The groups are shells around one centre, one inside the other: the same stretched ball of 6 dimensions in 7 sizes.
In the rows, 128 means zero.
Some rows, each with its group after it:
[202 113 116 158 134 124  97 125 112 152  83 123 107 188 188 117 125 129
 125 144 186]	(5)
[ 65 159 146  96 120 139 182 112 164 117 133  61 126  63  82 131 119 116
 101 142 110]	(5)
[175 155 138 143 105 128 149 110 114 141  70  66 128  80 152 135 110 145
 120 158 175]	(5)
[159 103 115 146 156 124  85 137 134 151 115 143  98 219 178 110 130 110
 113 136 168]	(3)
[ 72 130 136 108 154 126 139 136 161 130 150 113 115 147 118 125 131  95
 113 143 116]	(4)
[135 136 126 132 110 134 142 117 129 135  90  83 118 107 117 119 113 141
 114 119 146]	(1)
[101 144 124 120 141 128 132 154 139 154 100  84 114 123 132 127 111 119
 110 144 136]	(6)
[137 157 157 137 104 121 161  97 127 124 103  78 139  64 129 137 113 138
 123 151 158]	(6)
[192 128 141 168 107 110 118 108  97 139  78 117 134 126 165 128 115 150
 144 133 183]	(0)
[167 130 120 128 126 137 142 116 129 134  97  89 112 140 150 125 131 120
 120 154 154]	(4)
[178 116 129 148 105 126 137  96 114 121  97 114 125 137 135 120 130 140
 140 120 157]	(3)
[ 66 185 157  98 116 131 195 123 153 129 113  34 139  16  92 148 107 122
 107 168 118]	(3)
[110 144 146 129 133 113 145 134 128 137 115 101 134 108 133 139 120 118
 137 153 136]	(5)
[148 139 165 143 108 109 161  85 120 107 126 113 149  91 133 141 131 128
 152 151 151]	(0)
[105 157 137 124 129 126 142 141 136 150  95  71 123  89 130 132 104 128
 108 149 145]	(0)
[ 98 133 130 109 143 137 144 122 162 129 137  96 108 139 123 121 130 102
 100 146 129]	(6)
[147  93 126 147 146 115  97 122 130 132 133 163 111 213 155 111 138 112
 136 118 151]	(4)
[101 156 141  97 128 138 185 112 155 118 130  63 126  81 111 140 133 104
 115 172 118]	(2)
[183 128 128 156 105 124 124 111 107 140  74 101 123 124 150 121 114 151
 129 124 174]	(0)
[194  98 123 174 122 110  86 123  97 145  85 152 119 191 171 112 121 145
 147 108 180]	(2)
[148 135 147 126 106 124 176  89 125 104 120  96 140  94 117 138 139 124
 150 148 133]	(1)
[170 129 126 160 112 118 111 130 103 152  69 106 123 131 152 120 106 153
 130 119 173]	(0)
[111 141 158 119 128 122 164  93 151 109 149 104 132 106 124 135 136 105
 124 160 135]	(3)
[165 122 118 145 141 123 106 142 119 155  89 114 110 171 172 122 121 122
 125 146 166]	(2)
[219 102 113 173 120 120  88 121  95 150  69 136 111 192 182 111 122 147
 138 118 190]	(1)
[125 125 155 119 132 117 167  90 142  98 160 125 137 130 127 138 153  97
 150 161 125]	(3)
[141 150 151 126 111 129 167  89 138 116 117  80 131  83 130 135 127 124
 119 159 151]	(2)
[ 97 141 114 114 145 136 127 160 146 159  97  79 104 134 129 121 110 117
  98 138 134]	(2)
[178 148 145 157  96 116 143 107 100 137  69  85 140  79 147 135 107 156
 139 140 175]	(6)
[143  92 100 147 165 124  64 163 132 165 108 154  89 246 173 101 124 112
 113 114 159]	(6)
[ 90 103 127 127 154 121 105 135 153 133 150 150 107 197 125 108 131 104
 116 110 127]	(3)
[178 108 141 159 124 105 120 109 104 125 114 149 135 166 160 129 137 127
 165 135 160]	(1)
[164 109 103 151 150 124  80 160 117 169  82 127  98 206 176 110 116 126
 118 126 169]	(1)
[199 117 122 146 123 131 125 104 118 132  95 111 113 163 169 121 135 126
 129 148 173]	(0)
[ 90 149 120 102 139 140 153 148 152 146 107  65 110 110 116 128 118 112
 102 150 122]	(5)
[132 122 144 139 142 111 122 123 130 131 132 135 126 159 153 129 132 110
 139 148 148]	(0)
[225 115 134 159 107 120 137  87  98 120  91 121 131 147 172 131 140 135
 158 151 178]	(1)
[161 120 147 137 121 120 150  85 130 107 135 125 131 140 143 131 145 114
 144 151 149]	(4)
[187 127 152 156 102 114 144  79 110 113 107 118 139 115 151 131 131 138
 147 142 171]	(2)
[ 87  93 104 123 176 129  79 164 159 154 141 153  86 241 139  98 129  95
 101 107 127]	(3)
[173 150 139 139  99 132 159  96 118 128  81  69 129  79 139 132 117 144
 122 150 166]	(6)
[221 111 124 169 113 118 108 108  94 139  75 127 121 166 178 120 126 145
 146 132 188]	(6)
[198  90 108 160 129 124  91 120 109 140  93 148 106 214 167 106 133 133
 137 110 171]	(1)
[108 120 114 117 133 139 133 131 148 135 116 101 104 152 112 111 125 119
 107 115 126]	(5)
[ 85 155 147 115 129 120 162 135 139 134 118  80 135  80 112 140 116 118
 127 152 123]	(2)
[161 121 130 159 127 116  99 128 115 150  90 125 117 158 161 116 112 139
 123 122 174]	(4)
[ 95 129 126 111 154 129 135 142 153 138 133 105 111 154 131 125 131  98
 115 150 124]	(4)
[105 121 132 104 138 136 160 105 159 109 153 109 115 146 111 123 147  96
 121 143 114]	(5)
[ 86 138 140 111 148 124 146 133 154 131 141 102 120 130 125 131 129  99
 118 155 123]	(4)

New rows, each followed by its group:
[144 153 145 146 115 116 137 125 116 146  83  84 133  88 147 135 105 141
 125 149 166]	(6)
[164 109 144 149 122 111 131  96 118 114 128 144 133 158 147 126 141 122
 154 134 152]	(4)
[ 52 145 144 104 136 128 155 130 163 127 142  90 122 100  92 126 118 110
 105 131 110]	(6)
[132 105 127 123 147 129 126 111 149 119 148 137 108 191 140 116 147  98
 123 137 135]	(6)
[140 104  98 142 145 132  84 156 129 163  89 124  92 203 150 101 115 128
 107 104 154]	(6)
[207  89 128 179 127 105  82 110  97 137 101 172 120 212 182 112 131 137
 154 114 185]	(3)
[200 129 138 144 101 131 154  77 117 113  98  96 128 116 150 129 135 135
 134 150 170]	(3)
[122 125 138 116 145 123 149 118 144 120 144 118 123 151 138 134 145  95
 137 162 127]	(1)
[ 75 152 124  91 136 145 169 138 161 135 119  58 112  95  98 129 122 108
  99 149 109]	(3)
[144  98 121 141 145 125 100 120 139 134 130 148 104 207 151 107 135 112
 119 119 152]	(2)
[188 135 146 139 100 129 166  72 121 107 106  92 133 100 143 133 137 132
 136 156 163]	(5)
[191 147 146 147  98 123 160  90 108 124  82  80 138  82 152 139 123 142
 139 161 172]	(0)
[179 129 133 161 104 119 121 112 103 141  73 105 127 120 149 121 110 154
 132 120 176]	(6)
[143 148 134 132 116 133 144 116 132 140  89  74 120  98 137 127 112 135
 108 145 159]	(4)
[153  93 103 155 153 122  64 156 124 165  97 151  93 233 170 100 118 125
 115 105 166]	(0)
[203 110 136 150 121 120 134  89 113 116 115 133 126 166 168 128 147 120
 151 153 168]	(0)
[162  88  99 153 147 123  74 151 118 158  95 151  96 232 163 101 125 126
 127 102 159]	(2)
[ 98 113 108 121 153 137 103 150 155 151 120 116  92 188 129 104 120 111
  94 113 134]	(6)
[101 172 145 125 101 130 164 124 132 142  79  45 133  34 104 133  93 150
 104 135 144]	(3)
[234 103 128 170 107 118 117  88  94 124  86 137 125 171 176 120 137 143
 155 131 186]	(3)
[141 111 139 134 148 112 127 118 132 123 144 145 125 180 156 130 146  98
 149 155 141]	(3)
[161 110 134 151 132 109 115 122 112 133 113 142 127 170 157 126 132 123
 152 134 155]	(4)
[199  84 106 162 153 119  70 135 114 152 103 164  97 252 195 106 137 116
 134 128 179]	(1)
[130 161 133 124 113 131 160 131 125 145  78  54 128  68 127 137 107 137
 118 154 146]	(5)
[108  97  99 131 167 129  78 170 145 163 117 142  88 231 147 101 123 107
 106 108 138]	(6)
[ 57 154 161  96 124 125 193 103 162 102 158  82 140  64  81 141 132 104
 125 152  99]	(3)
[132 156 141 136 105 121 156 126 114 141  78  69 137  65 122 137 105 147
 131 140 148]	(1)
[ 96 145 126 102 132 143 160 125 157 131 118  69 111 108 109 125 124 112
 100 146 123]	(4)
[ 78 145 143 117 140 118 144 143 143 139 126  97 128 109 117 134 117 112
 123 145 123]	(6)
[164 111 138 154 131 115 108 108 124 131 119 142 119 173 161 118 130 123
 131 131 167]	(2)
[ 80 162 143 120 121 127 149 137 143 145 100  66 126  68 107 130  98 133
 102 135 135]	(0)
[133  99 133 128 145 122 128 104 145 111 156 152 116 194 137 118 152  98
 137 133 132]	(5)
[133 124 159 154 123 100 125 109 118 124 127 142 141 131 141 131 124 128
 150 131 153]	(3)
[149 134 128 123 124 132 155 116 129 128 106  89 122 123 137 132 133 118
 131 154 141]	(4)
[ 74 144 137 104 128 135 162 122 158 124 130  80 120  97  93 125 121 115
 106 131 114]	(0)
[116 157 153 136 107 114 156 122 119 135  94  80 143  61 118 139 105 143
 134 140 144]	(0)
[138 150 137 129  97 132 167 105 123 126  86  66 132  67 109 130 114 146
 124 132 143]	(5)
[137 145 138 128 131 126 144 122 134 137 107  87 122 114 147 133 122 118
 118 163 153]	(4)
[125 124 155 125 130 117 157  90 143 102 157 129 134 133 128 133 147 103
 143 152 131]	(1)
[219  99 115 169 137 117  83 123 103 150  86 147 108 215 200 115 131 128
 138 138 192]	(3)
[ 59 143 143  90 146 132 173 124 169 116 159  89 122 110  97 134 137  90
 115 156  98]	(5)
[107 130 147 112 138 127 157 101 157 110 155 112 123 133 123 130 142  97
 122 155 126]	(2)
[126  98 119 140 164 116  84 149 137 149 132 158 103 225 162 111 132 102
 125 127 147]	(6)
[143 169 146 133  96 129 168 109 120 136  74  49 137  40 125 139 103 149
 118 152 158]	(2)
[ 88 176 149  97 116 136 198 116 150 123 113  38 135  33 100 147 118 117
 112 174 120]	(5)
[102 177 172 118  98 120 197  93 135 112 115  55 154  12 101 151 114 133
 129 164 134]	(6)
